The rows are grouped in 3 ways, from coarse to fine. Each group lies inside one group of the grouping before and may be the whole of it. The rows also spread widely along 9 directions, which tell nothing about the answers.
Known rows, each followed by its group in each grouping:
[-10  34  15 -12  11   6  -4  20 -12  10   4  -8  17 -14 -18   2  -6   5
 -21  10   3  -1  35  41   5   6  16  14  -7  -3 -14 -25  25  18  46  -7
 -19]
Z_748 maluz moban
[ 16  15   7  17  17 -26   7  -1 -20  -8 -24  34  18   0 -34  18   0 -19
 -18  14   1 -15   4   3  22 -22  -9  25  -6 -29 -24 -20  27  15   0  13
   8]
Z_320 rason pafe
[ -1   0 -12 -36 -10  -1  13 -39  35 -22 -12 -10  14  -5  -9 -33  25  25
  23  17  22 -18 -18 -23 -28   4   2 -11 -18 -22  16  16  -3 -12  10  -8
  -2]
Z_748 Vemat zefa
[-11 -10   9 -29   3  11   2   7  24  27   2   6   5 -22  -4 -20   1  26
  28  20 -14 -16  14 -11 -12  12   7 -32 -27  -8  11  15  -3 -11   1  -1
  -5]
Z_320 rason ritum
[ 21   4  19  43  -1  15 -20  31 -23   3   9   4 -20  22  16  16 -20 -11
 -10 -20  -8  15 -13  39   8  -7  -2   8  17  45 -12   2 -10  30   8  -7
  -2]
Z_748 sapi seka
[ -7  12  -1 -24  -2  -9   3 -25  14 -19   6 -21   7  -8  -4 -11  10   4
  -2  10  27   8  -9 -26 -19 -12  15 -21  -7 -14  18   9  -3 -14  -5  10
   5]
Z_748 Vemat Siki
[ -6 -12  16  -3   4  11   5  27   1 -13   7  -2  -4  11  13   9  -4 -14
  -4   2   1 -22  28  14  12  16   3  19   5  12  11  24  -1  19  -3 -26
 -34]
Z_731 Boveb fikot
[-19  -7   3 -26   5   1   9   0  27   1 -11  28  33  -7   4  -1   7   9
   8   6 -10   1   0  -9  -5   8 -35  -9 -28 -37   3   0  -3 -18  -6  -3
  17]
Z_748 maluz tun
[ -3 -26   9   4 -16  15  -2  12 -10  16   7  19   1   3  34  21 -13  24
   8 -22 -43 -11  12   5  12  10 -52  10   5 -38  -5 -18 -22   1   1 -13
   2]
Z_320 sufid bav
[-12 -12  -6 -37  -3  -1  22 -24  19 -21  -4 -15  17  -2   3 -15  23  12
   8   9  11 -32  11 -14  -8  17  -3  12  -2 -31  19  17   4 -11   3 -17
 -22]
Z_731 nok mak
[ 17   5   2  18   0  -8  -4  -6 -22  -8  13 -11 -24   9   5  14   5 -19
  -9   4   0  -5   2  -3  11 -12  15  16  22   1  11   1   5  16 -12  -2
 -16]
Z_731 Boveb Muta
[  7  -6 -10   3  16   3  18  -2   8   7 -17  30   5   8  14   4  12   0
   3  -5 -25   0 -20   3   4  10 -49  11 -10 -21   1   7   5 -11 -21 -11
   4]
Z_731 nok Ruk
[ -7   0  28   2   0  -2  -8  17 -11  -6  10  -9   6   0  -5  10 -19  -1
 -14  -7  10  -2  21   9   4 -10  14   0  10   5 -10   0  -3  14  14   3
  -1]
Z_320 rason sune
[ -7 -13  29 -18 -31  -2 -27  -1   7  -4  14 -10  -3  -8   1  -8   3  18
  27   5  15 -16  21 -22 -17  -5  31 -25  15   2   6   5 -20   4  11   9
   5]
Z_748 sapi pag
[  0 -21  31   5 -16 -34 -18  -6  -5 -16  -7  41  13   0 -17  22  -3  -9
  12  -1  10  -7   9 -53   5 -38  -5 -17  11 -32 -11   0 -13  -5 -26  33
  45]
Z_320 rason sune
[  7  25  -8  -2   6  16   0  -2  29  16 -12   1  -1   2  -8 -33   1  27
  17  -2  -4  28 -36  18 -36   2  -7 -24 -18  32  -9   7  -3  -6  24  -2
  16]
Z_748 Vemat Siki
[ 10 -15  13  19  -1   8   2  16  -7  -6 -16  29   8  13  -9  10 -10   4
   2  -9 -13 -23   0  20  12  -3 -22  23  -2  -2 -20   1  -1  23  12 -13
  -2]
Z_320 rason sune
[  7  -1 -11  10  13  -5  23 -18 -22 -34   8 -14   4  13  31  31   3 -28
 -44  -7   7   2 -18   2  21 -11 -33  26  -3 -42  23   3   1   1 -31 -11
 -14]
Z_748 Vemat zefa
[-10  34   8 -21  21 -20   5   1   6   7  -8  14  28 -15 -17   4   1  -3
 -21  11   5  22  11   3 -10 -10 -17 -10 -18 -37 -11 -22  18 -20   7  20
  22]
Z_748 Vemat zefa
[-13 -23  20  -9  -4  16 -14  22   2  18  33  -4 -18 -18  38  14  -6  -4
  12   8 -12   7  16 -19   3   0  10 -42 -11   3  35  24 -22  -3 -35   2
  -6]
Z_748 maluz tun
[ -5  16 -12  -2  43   4  40   8  12 -21 -21   3  31  20   6   0   0 -21
 -38 -10   0   8 -20  41  10  21 -50  40 -17  -7  -6  11  22  -4  -2 -29
 -18]
Z_731 nok Ruk
[-12  17  26  -1  25 -25   2  14  12 -16 -14  20  34   6 -26   7 -17 -22
 -23  -5  22  22  -5  -4  -3 -21  -9  -9 -11   0 -22   3   8  -8  -3  19
  35]
Z_320 rason ritum
[ 13  -5 -10  12 -12  21  -6  -4  10  24  15  -9 -31  14  33 -14   0  27
  25 -17 -28  19 -32   3 -20  12 -11 -15  13  24   9  11 -27  -5  -2 -13
   4]
Z_731 Boveb fikot
[ -4 -19  26   8  -1  10  -9  39 -28   7  20  10  -5  -1  35  41 -14 -15
 -16  -4 -22 -14  39  19  32   5 -18  12   3 -19  12  -3  -9  14 -16  -8
 -23]
Z_748 sapi seka
[  9  15  -9   0   3  -4  14 -25 -10 -16  -4 -21  13   5 -13  -4   2   9
 -18   0   9 -11 -16  12   1  -6   1  22   2 -22  -5 -14   9   7  24  -8
 -10]
Z_320 rason ritum
[  3  -6  18 -17 -13  -9 -16  -5 -22   6  31 -20 -27 -31   9  17  12  -8
   4  32  11 -19  44 -37   7 -18  44 -28   3 -26  39   6   2   4 -26  19
 -22]
Z_748 Vemat zefa
[ -1  11 -12 -22  12  -4  19 -31  26 -30   1 -28   9   3   6 -21  12  -4
 -10   8  30  13 -35 -15 -21  -3   1 -15 -18  -3  24  25  -2 -16 -14  -6
  -1]
Z_748 Vemat zefa
[ 20 -28   6   0 -30  -2 -15 -14  -3  10  -3  36 -21  -9   6   6  20  18
  41  12 -18 -26   6 -37  -4 -15 -11 -16  -2 -31  13   1 -13   4 -17  11
  12]
Z_748 Vemat zefa
[ 15   0 -14   1  -9   0  14 -37 -19 -19   2 -25  -1   2  -1  -1   9  14
 -11   5   4 -27 -14  -1   7  -6   6  24   8 -35   9 -10   3  10  10 -12
 -22]
Z_320 rason sune

New rows, each followed by its group in each grouping:
[  7  23  -2  10  23  -9  10   7  12   1 -19  22  10  17 -13  -4   0 -11
  -9  -3  -7  17 -20  19  -5   1 -24  15  -4   7 -20  -3  14   0   4  -6
  13]
Z_731 Boveb Muta
[  8  31  -2   7  32  -8   9   3  -5  -2  -6   7   6  -5 -11   6   4 -30
 -24  20   8  11 -15  14  11 -11   6   0 -25   3   6   3  28   7 -17   0
  -6]
Z_748 maluz moban
[-16  25   9 -15  10 -17  11  -4   8 -11 -16   7  45   4 -16   2 -12   9
 -25 -12   3  12   5  11  -4  -2 -35  17  -3 -38 -30 -33  10 -13  29   3
  22]
Z_320 sufid bav
[  5  17  10 -11   9 -29 -11  -6  17  13  -4  22  -8 -13 -23  -9  16 -14
  20  29  10  10   2 -44 -14 -19  29 -37  -4   2   8  12  10 -17 -34  28
  23]
Z_731 Boveb fikot
[ -9   2   2 -28  -2   2   4 -14  14 -16   3 -14  11 -12  -6 -14  14   5
   7  20  18 -21   7  -8  -4   5  21  -5 -16 -12  18  11   7   4   7  -9
 -19]
Z_748 maluz moban
[ 10   1  -3 -12 -36   2 -19 -31   0   8   7 -10  -7  -5   3 -16  14  43
  29   0  -5 -11  -8 -14 -21  -3   9 -10  15 -24   1 -21 -18  -6  27   8
   7]
Z_748 sapi seka
[  6   5   3   0  -9  -5  -5 -13 -24   2  16 -20 -14  -5   9   9   9   6
  -6  -3  -1  -3  15  -5   2  -5  13   8  27 -17   7 -11   3   3   7   5
 -13]
Z_731 nok Ruk
[ 21   2 -13   0 -27  -1  -1 -40   0 -26 -14  -6   9  15 -11 -16  20  27
  15  -1  10 -28 -27   2 -10  -1  -2  26  12 -22  -6 -15  -3  11  32 -11
  -4]
Z_748 sapi seka
[-20 -26  14 -23 -21  20 -15  11  -2  37  32   4  -8 -25  44  17  -1  29
  20   0 -38  -2  31 -16   2  11 -18 -31  -6 -43  25  -9 -28 -15  -8   2
  -1]
Z_748 maluz tun
[ -6  12  -4 -29  13 -16  14 -21  15  -5  -9  -2  15 -12 -13 -12  22  -1
   0  20  12  -9   5 -21  -9   3   3  -3  -8 -29  10   5  18 -18  -9   5
  -5]
Z_731 nok Ruk
[-23  35   2 -30  13 -18  10  -9  16  -8   4 -22  29   4  -5  -9  -3   5
 -24  -6  15  26   3   5 -17   7  -6   5   6 -22  -7 -14   5 -27  19   2
  10]
Z_731 Boveb fikot
[ 13  -8   6  16  -2   2   6   1 -37 -13  11  -9 -10  -1  11  30  -4 -15
 -21   5  -6 -32  21   5  32  -5   0  29   9 -27  11  -9   9  27 -10 -13
 -36]
Z_320 sufid bav
[-12  31   8  11  20   0   6   8   5  -6   9 -27  20  19  16   0 -34   0
 -40 -36   4  57 -31  32 -13  -3 -29  -2   9  19 -23 -12 -10 -11  17  -2
  25]
Z_320 sufid bav
[ 11   4   2   5 -12 -12 -13 -15 -22  10   9  12 -15 -11   8  21   9   2
   1   6  -9   6   1 -28   1 -27  -4 -16   6 -37  11 -18  -5  -6 -20  25
  15]
Z_748 Vemat Siki
[  7  10 -10   0   7 -11  26 -27 -11 -48 -12 -18  25  14 -12   6   4 -11
 -32   1  24 -25 -12   8  16  -2 -10  45   1 -31  -2  -9  17  15   9 -20
 -23]
Z_320 sufid bav
[ -1 -12   7   2 -12   0  -5  -5  -6  -3  13   5  -2   6  35  20  -5   8
  -6 -21 -13  19  -9 -11  -4 -11 -38  -8   7 -32   7  -7 -25 -12 -11   6
  21]
Z_748 Vemat zefa
[  5  28   9  -7  -4  -3 -15 -10   0  27   8 -19  -8 -20 -25 -23  -4  27
  10  13   4  13   1  -1 -23 -12  42 -32   4  12 -10 -14   5  -2  27  20
  10]
Z_320 rason sune
[  4   6  12   0 -22  -7 -11 -26 -19 -22  21 -47  -5   0  -7  -4  -5  15
  -8  -6  28  -7   2 -11  -7 -19  44   1  31  -2   2  -7 -10  14  27   7
  -6]
Z_320 rason sune
[ 13 -23  24  29  -7   7 -15  29 -25  -3   6  35 -14   3   9  35  -3 -24
   3   3 -11 -18  19   0  28 -15  -5   6   2   2   5   7  -2  34 -20  -1
  -5]
Z_748 maluz tun
[ 21 -23   8  21 -17  10 -19   1 -12  31  18  10 -42 -11  23   8  -1  10
  32   6 -29  -5  -6 -29   3 -12   8 -34   4   7  17   9 -18   7 -35   9
   3]
Z_320 sufid bav
[ 20  -2   1  11  12  24  -3  25  -5  49   3  17 -38 -17   8  -6  11   7
  27  21 -36 -13  14  15   4  14   8 -14 -10  26  14  17  14  13 -13  -8
 -29]
Z_731 nok Ruk
[  8   8  21  19  22 -34  -2   7 -23  -8  -7  31   9  -5 -20  33  -8 -39
 -26  13   8   4   5 -22  23 -38   1  -6  -3 -24  -6  -4  16   2 -40  30
  23]
Z_320 rason sune
[ 23  -1 -20   9  -4   3  17 -39  -7 -20  -9 -17  -2   9  -5 -10  11  13
  -3   6   5 -23 -35  -1   2  -6   1  19   0 -19   6   1   3  11   4 -15
 -16]
Z_320 rason sune
[ -1   6   1 -22 -20   6 -10 -19 -11  18  18 -30 -14 -17   5 -11  16  36
  15   3  -7 -12  25  -5 -13   8  22  -2  24 -19   8 -17  -1  -3  30   1
 -18]
Z_731 nok Ruk
[ 22 -12   9  37 -14  -3 -13  -1 -29 -15   7  14 -11  25  26  33  -7 -12
 -11 -23  -9   5 -22   4  17 -19 -26  18  23 -11  -3 -10 -19  15 -15   1
  12]
Z_748 sapi seka
[ -6 -15   5   9  11   5  17   3 -30 -19  26 -29   1   7  41  36 -19 -19
 -45 -14  -6  -2   2   9  30  -3 -19  19   6 -32  22   5 -12   3 -27 -14
 -24]
Z_320 rason sune
[-23  -6  35   0  16   5  -8  56  -1  15   5  36  15   0  24  33 -28 -12
 -18 -19 -21  27  32  19   8  -3 -46 -12 -11  -6  -9   0 -10  -5  -9   7
  18]
Z_748 Vemat Siki
[ 13 -23  19   7 -31 -10 -23  -8 -13   1   7  15 -24  -1   2   8  15   8
  32  -1  -2 -18  16 -37  -2 -16  15  -8  31  -5   5   4 -11  11  -7  15
   8]
Z_731 nok Ruk
[-10  -1  17   1   8  -3   0  16  -9 -15   5  12  17   5  12  25  -8 -18
 -23  -8   0   3  11   9  17  -6 -21  12  -6 -18   0  -2   0   8  -5  -5
   0]
Z_748 maluz moban
[  2   2   7   4  -5 -22   2 -14 -16  -9 -17  29  28   4 -14  19  -3  11
 -12 -11 -10  -7   0  -6  10 -19 -35  21   8 -59 -26 -35   2  -4  12  13
  29]
Z_320 rason sune
[  4 -10   8   3 -22 -11 -14 -18  -2 -17   4  10  -3   6  10  11   5   6
   8 -11   8   9 -12 -33 -11 -26 -11 -14  12 -21   5  -2 -22  -6 -11  18
  29]
Z_748 Vemat Siki
[ -7 -14  -9 -34 -15   7  15 -34  16 -39   2 -26  17  -5  -1 -15  24  11
   9  19  28 -41   0 -19  -4   9  17  11 -11 -29  27  15   1   7  10 -23
 -30]
Z_748 maluz tun
[  0  54 -17 -13  31 -13  14 -10  14  23 -12   2  15  -5 -20 -18   9   5
 -15  15  -8  29 -16  15 -17   5  -8  -3 -12 -13 -11 -22  25 -24  10   6
  10]
Z_731 Boveb fikot
[ -6 -26  23   1  -5 -13   2   2   0 -35  -3  12  20  15   0  18  -9 -13
  -7 -13  16 -16   2 -18  12 -15 -16  11   4 -17  -3  15 -13   8 -10   0
  13]
Z_320 rason ritum
[ 20   0  -1   3 -18  -4  -1 -24  -2 -40 -13  -6   8  16 -19 -10  16   3
   7   8  28 -38 -13   2   0  -6  16  29   9  -3  -1   3   5  26  22 -14
 -18]
Z_748 sapi seka
[ 21 -11  16   8 -14  -5 -19   5 -24  18   5  17 -35 -18 -12  10  21  -5
  28  26  -7 -36  37 -23  10 -12  37  -6  16   1  14   8  15  24 -14  12
 -21]
Z_731 nok Ruk
[-20  30  17 -14  30 -15  -4  20  14  16   7   7  14 -15   3   8 -15 -17
 -22   3   5  54   2  -7 -15 -17  -8 -46 -21  -1   3   3   2 -31 -25  30
  34]
Z_748 Vemat Siki
[ -3  -6   6   7 -13   7   0  -3  -6 -20  -3   8  20  22  16  13  -7  11
 -10 -31  -5   3 -13  21   4   0 -40  28   9 -20 -16 -16 -15  10  27 -16
  11]
Z_748 maluz moban
[ 13 -14   2  -5 -17  -7 -11 -18   7  28 -10  32  -8 -19 -12 -11  13  32
  46  16 -23 -18  -3 -36 -10 -12  -1 -28  -9 -29  -5  -8  -9  -9  -6  20
  23]
Z_320 rason pafe
[ -8  -2  -4  -8  17  17  23   6  24 -24   8 -35  -1  21  22 -16  -4 -10
 -12  -8  12   2 -18  22  -7  25  -2  14  -3  33  18  40  -5   6  -2 -39
 -32]
Z_731 Boveb Muta
[ -7  -3  22   1  -4  19 -10  28   9  -4  10 -11   4  13  17  -6 -18   7
   0 -17   4   7   1  31  -8  13  -2  -2   4  35  -4  14 -18  12  20 -16
  -7]
Z_748 sapi seka
[-11  34  19  -6   9 -16  -4  -4  -7 -16  12 -43  17  -1 -21  -8 -21   2
 -32  -7  35  23   6  15 -12 -14  35  -2  17  15 -20 -13   5   4  39  13
   6]
Z_320 rason pafe
[ 20  23   1  17  11   5  -4   4  -5  -7  -5  -4 -15   4 -20  -7   3 -13
  -5  14  20   5 -12  13  -8 -16  28  -5  -6  39   2  14  16  25   5   0
 -11]
Z_748 Vemat Siki
[ 19 -27  -3  16 -21  20 -11 -11 -17  32  26  -9 -43  -9  39   4  -3  28
  27  -3 -37  -3 -17 -19   0  -6   2 -30   8  -7  23   8 -30   1 -24   2
  -5]
Z_320 rason sune
[  5  25  23  15  -3 -10 -17   9   1 -15  -4   4   7  15 -19  -2 -14  -1
 -11 -19  26  31 -10  16 -21 -22   4  -4  16  31 -29  -6  -3  13  32  15
  33]
Z_748 Vemat zefa
[ -2  15  21   6  -5  12 -10  26 -10  15  -1   1   8  -1 -12   0 -21  21
  -3 -11 -12  -4  27  39   0   7  -4  15   9  12 -31 -25   7  23  51 -10
  -7]
Z_320 sufid bav
[-10   2  -6 -11  22   0  26   2  -1 -21 -12  19  37   2   5  22   5 -18
 -31   7  -5 -14   4  18  25   7 -42  34 -26 -53   5  -9  17   3  -6 -19
 -13]
Z_748 maluz tun
[ 10  31 -18  -7  16  18   9 -11   3  13  12 -43  -9  -6   8 -23   4  11
 -12  14   2  11 -25  31 -11  15  19  -8 -13  16  16   2   9  -3  12 -15
 -30]
Z_748 sapi seka
[ -1   4   6  -9 -15   0  -4  -7   2 -18  -7   2  12   5 -10  -4   4  17
   4  -6  12  -8   5   3 -11  -6  -4   9   4 -11  -7  -8  -2   9  30  -2
   3]
Z_748 Vemat Siki
[  1   8   1  -8 -22 -19  -4 -31  -6 -28 -13  11  23   9 -14   7  10  16
  -4 -10  14  -5  -3 -16 -10 -21 -20  18  13 -48 -14 -30  -3  -3  27  11
  25]
Z_748 Vemat Siki
[  5  24   1 -18   1  12  -3   1   1  11   0 -17  -7 -20 -24 -20  11  17
   7  28  10 -18  23  15 -13   4  40  -8 -12  11   8  -1  21  16  32  -4
 -30]
Z_748 Vemat Siki
[ -4 -19  13  -2 -10  12 -12  17 -20  24  29   0 -12  -8  49  29  -9  10
  -3  -9 -34   1  19   2  14   7 -25 -10   5 -36  20 -10 -25 -10 -18   0
  -8]
Z_748 sapi seka
[ 12  -8   6  14   4 -11   9  -7   2 -24 -26  32  20  17 -19   6   1  -6
   0  -4   4 -17 -21  -4   7 -14 -26  19  -7 -14 -17   3   3  12   0  -4
  17]
Z_320 rason ritum
[  6 -19  19  12 -25  -4 -18   9 -28   8   2  34   4   2  17  35  -1  10
   4 -11 -30 -20  26   3  19  -7 -35  18  17 -51 -11 -35 -13   9   4   4
   9]
Z_748 sapi pag
[ 11  22   5  12  14  -1 -10  17 -14  48  -3  28 -14 -13  -2   7   3   8
   4   2 -35  21  10  13  -1  -3 -16 -10   4  -5 -13 -22  16  -6  -1  17
  12]
Z_731 nok Ruk
[ 15  28  -8   0 -12   3  -5 -26   3  -4  -2 -21  -3   5 -13 -22   7  28
   2  -6  13  16 -26  15 -29  -9   8  -2  10   9 -12 -16   0   5  43   1
  11]
Z_748 Vemat zefa
[ 23  45 -17  36  40  -3  18   7 -11   5 -13   9  -3  23  -5   7  -5 -27
 -38  -4 -10  33 -40  43   7  -3 -21  27  -2  20 -14  -7  24   7  -7 -11
  -1]
Z_731 Boveb fikot
[  3 -31  17  -2 -26  12  -6   9  -9 -19  -4  20   1   4   6  17   6   9
  15  -4  -4 -43  32  -2  11   0 -13  22   5 -23   5   3  -9  25  13 -14
 -18]
Z_748 Vemat Siki
[-20  10  32 -25   0 -15 -20  23 -10  26  30 -10 -10 -27   0  15  -4  -8
  -1  20  -3   0  65 -17   3  -5  35 -21  13 -16  13  -8   7  -7  -4  20
 -10]
Z_731 Boveb Muta
[ 27  17 -26  17   1   0   6 -31 -19  10  -5   8 -17  -2   6   7  17   6
  -4   7 -20   6 -33  -3   1 -17 -18   2  -6 -33  10 -20   7  -2 -13   7
   3]
Z_748 Vemat Siki
[ 18   1   0   1 -18 -19  -6 -32   3 -24 -18  24   6   7 -21  -3  19   8
  15   3  16 -11 -17 -25 -12 -24  -8   3   4 -24  -8  -8   0   5   7  13
  25]
Z_748 Vemat zefa
[ -7  12  -1  -2   4  -7   4  -9  -9  -2   8   0  11   2  22  20  -5   2
 -24 -15  -9  29 -11  -2  -3 -13 -37  -4   0 -40   3 -20 -10 -20  -8  11
  21]
Z_748 Vemat Siki
[ 13  44 -14   2  19 -25   9 -29  14 -18 -13 -10   5  13 -30 -21  14 -14
 -12  11  30  24 -41 -10 -21 -15  20  -1   4  16  -5   4  18  -9  -4   9
  15]
Z_731 Boveb fikot
[  4 -13   6  11  -9  15   4   1  -2 -10  -2  -5   5  17  10  -1 -14  19
  -1 -22  -8  -7 -15  21   0   3 -21  16   7   1 -12   1 -16  13  22 -18
  -1]
Z_320 rason sune
[ -6   9   1 -13 -14  -4  -5 -27   6   1  18 -33   0  -6  13 -10  -5  27
   3 -11   3  19 -16 -20 -21  -7   4 -22  13 -15   3 -12 -18 -18   8   9
  15]
Z_320 sufid bav
[ -5  10  33  11  15  -5 -15  34 -14  25  19   1  -7 -13   1  14 -27  -9
 -13   1  -6  23  23   9   6 -13  17 -26   2  21 -11  -1  -1   6  -3  21
  10]
Z_320 rason pafe
[ 28  34 -28   6  12   6  14 -27  -6   6 -11 -11  -9  -3 -12 -16  18  10
  -7  18  -1   1 -32  22 -10  -2   0   9 -13  -6   4 -12  22   7  15  -7
 -14]
Z_748 Vemat zefa
[ 12   5  18  14  -4   1 -29  15  -6  48  18  10 -38 -13  11  -3   0  10
  27  -1 -21  30   1 -15 -16 -12  18 -47  17  33   2   6 -10  -6 -15  27
  21]
Z_731 nok Ruk
[ 21 -22   8  12 -25 -11 -14 -24 -11  -6   4   9 -17  -1  -5   5   9   9
  25   5   2 -22 -10 -41   1 -26  14 -12  11 -17   8   6 -14  10 -14  14
  13]
Z_320 rason ritum
[ -7  -3  21 -11   1 -12  -4  18 -24  -2  16  -1  -7 -10   1  27   3 -20
 -12  17  -2 -30  61  -5  25  -1  20  19  14 -29  14  -5  14  15  -7  -2
 -32]
Z_731 Boveb Muta
[  4  25  25  10  14 -12 -23  25 -16  29   9  24  -8 -19 -13  17  -5 -20
  -5  18  -5  20  19  -1   7 -24  23 -27  -9   6  -5 -11  17   7 -12  27
  16]
Z_748 maluz moban
[-23   9  19 -20   8 -29   9 -14   3 -42   0 -16  46   9 -11  11 -13 -11
 -37 -14  36   9   3 -13   0 -17 -11  11   6 -37 -12  -7  -2 -13  11  11
  21]
Z_320 rason ritum
[  1  -4  -4 -29  -8 -15   4 -31  21 -16 -10   7  18  -7  -6 -14  22   8
  19  21  14 -21 -12 -35 -10  -4  -1 -12 -14 -39  16   6  -3 -19 -16   6
   6]
Z_748 sapi seka
[ -2 -24  33   2 -17   2 -28  20  -2  27  19  10 -21 -14   9   3 -13  16
  32   0 -15   1  22 -23  -5 -12  19 -41   8  13   0  10 -24   3  -7  19
  15]
Z_320 rason pafe
[ 18   5 -26  -2   6   0  21 -31   2 -15 -15   4  12   7   6  -2  19   3
  -6  12  -6 -19 -33   4   7   5 -27  22 -17 -41  12  -5   7  -5 -11 -16
 -14]
Z_748 sapi seka
[ -7  -8  31 -10 -23 -10 -26  10  -2   3   6  15   6  -8  -5   6   0  10
  18   4   3 -12  31 -13  -6  -8  11 -14  11 -13  -6 -12 -10   3  10  15
  14]
Z_748 sapi pag
[-11   4  31 -18  -7 -17 -18   9  12  -4   2  16  13  -8 -11   2  -4   2
   8   2  18  13  20 -22 -17 -19   4 -28  -1  -7  -7   1  -7  -9   5  24
  31]
Z_748 Vemat zefa
[  5 -11  15 -12 -29 -17 -17 -20 -12 -10   9   8  -5 -11   0  12  13   9
  14   8   8 -15  19 -40  -5 -23   7 -11  13 -42  11 -10 -10  -1  -4  21
  14]
Z_748 Vemat zefa
[ -7  -7  16  -1  10  12  -4  29 -14  31  21   0 -17  -9  34  19  -7  -1
  -6  -6 -29  10  27  12  10  11 -14  -9   6  -4  13   3  -4  -5 -14  -1
 -15]
Z_731 nok Ruk
[  3  12  -1  -6 -16  -6  -3 -29  -8  -3   1 -16   9  -1 -13  -8   0  32
  -1  -7   3  -4  -7  -2 -12 -10   6   5  16 -28 -14 -26  -5  -1  34   6
  11]
Z_320 rason sune
[-12  50 -17 -19  39  -1  17  -3  26  31   8 -23   6  -6   9 -23  -4   4
 -20   5  -9  55 -30  15 -24  13  -9 -26 -17   5   6  -1   8 -40  -8   2
  10]
Z_731 Boveb fikot
[-14 -15   2 -26 -10   3   6 -24  28 -37  10 -24  15   3  11 -15   9   4
   8   3  32  -5 -18 -27 -15   2  11 -15  -8  -5  25  29 -18  -6  -6 -11
  -1]
Z_748 maluz tun
[  0 -17  -1 -15  -6   6  -2  -4   9  22   2  29  -3 -21  13   5  17  11
  28  22 -25 -15   4 -27   2   1 -14 -26 -24 -38  22   2  -4 -10 -26   3
   4]
Z_748 maluz tun
[-11   0  33 -11 -16  -1 -34  18  10  26  16  14  -8 -19  -2  -7  -4  15
  31   5  -1  17  19 -20 -19 -13  27 -50   0  19  -1   3 -14  -3   5  24
  26]
Z_748 maluz moban
[  5  -1   2  -5 -26   4   2 -21 -20 -33   2 -20  10  12   3   8   5  19
 -14 -14  14 -26  12  16   2  -1  -9  43  22 -34  -5 -22  -3  22  46 -17
 -18]
Z_748 Vemat zefa
[-11   1  -2 -26 -31   1 -10 -32   2   4  30 -46 -12  -2  22 -13   8  38
  14 -11  -3   3   8 -18 -22   7  14  -7  32 -26  14 -14 -24 -16  27  -1
  -4]
Z_731 Boveb Muta
[  5   7  28  13   3 -25 -13  26  -1  -3 -23  61  13  13 -29  18  -1 -21
   4   0  -2  -4  22  -7   7 -18 -16  14   9  -4 -28  -8  12  10  -3  14
  28]
Z_731 Boveb fikot
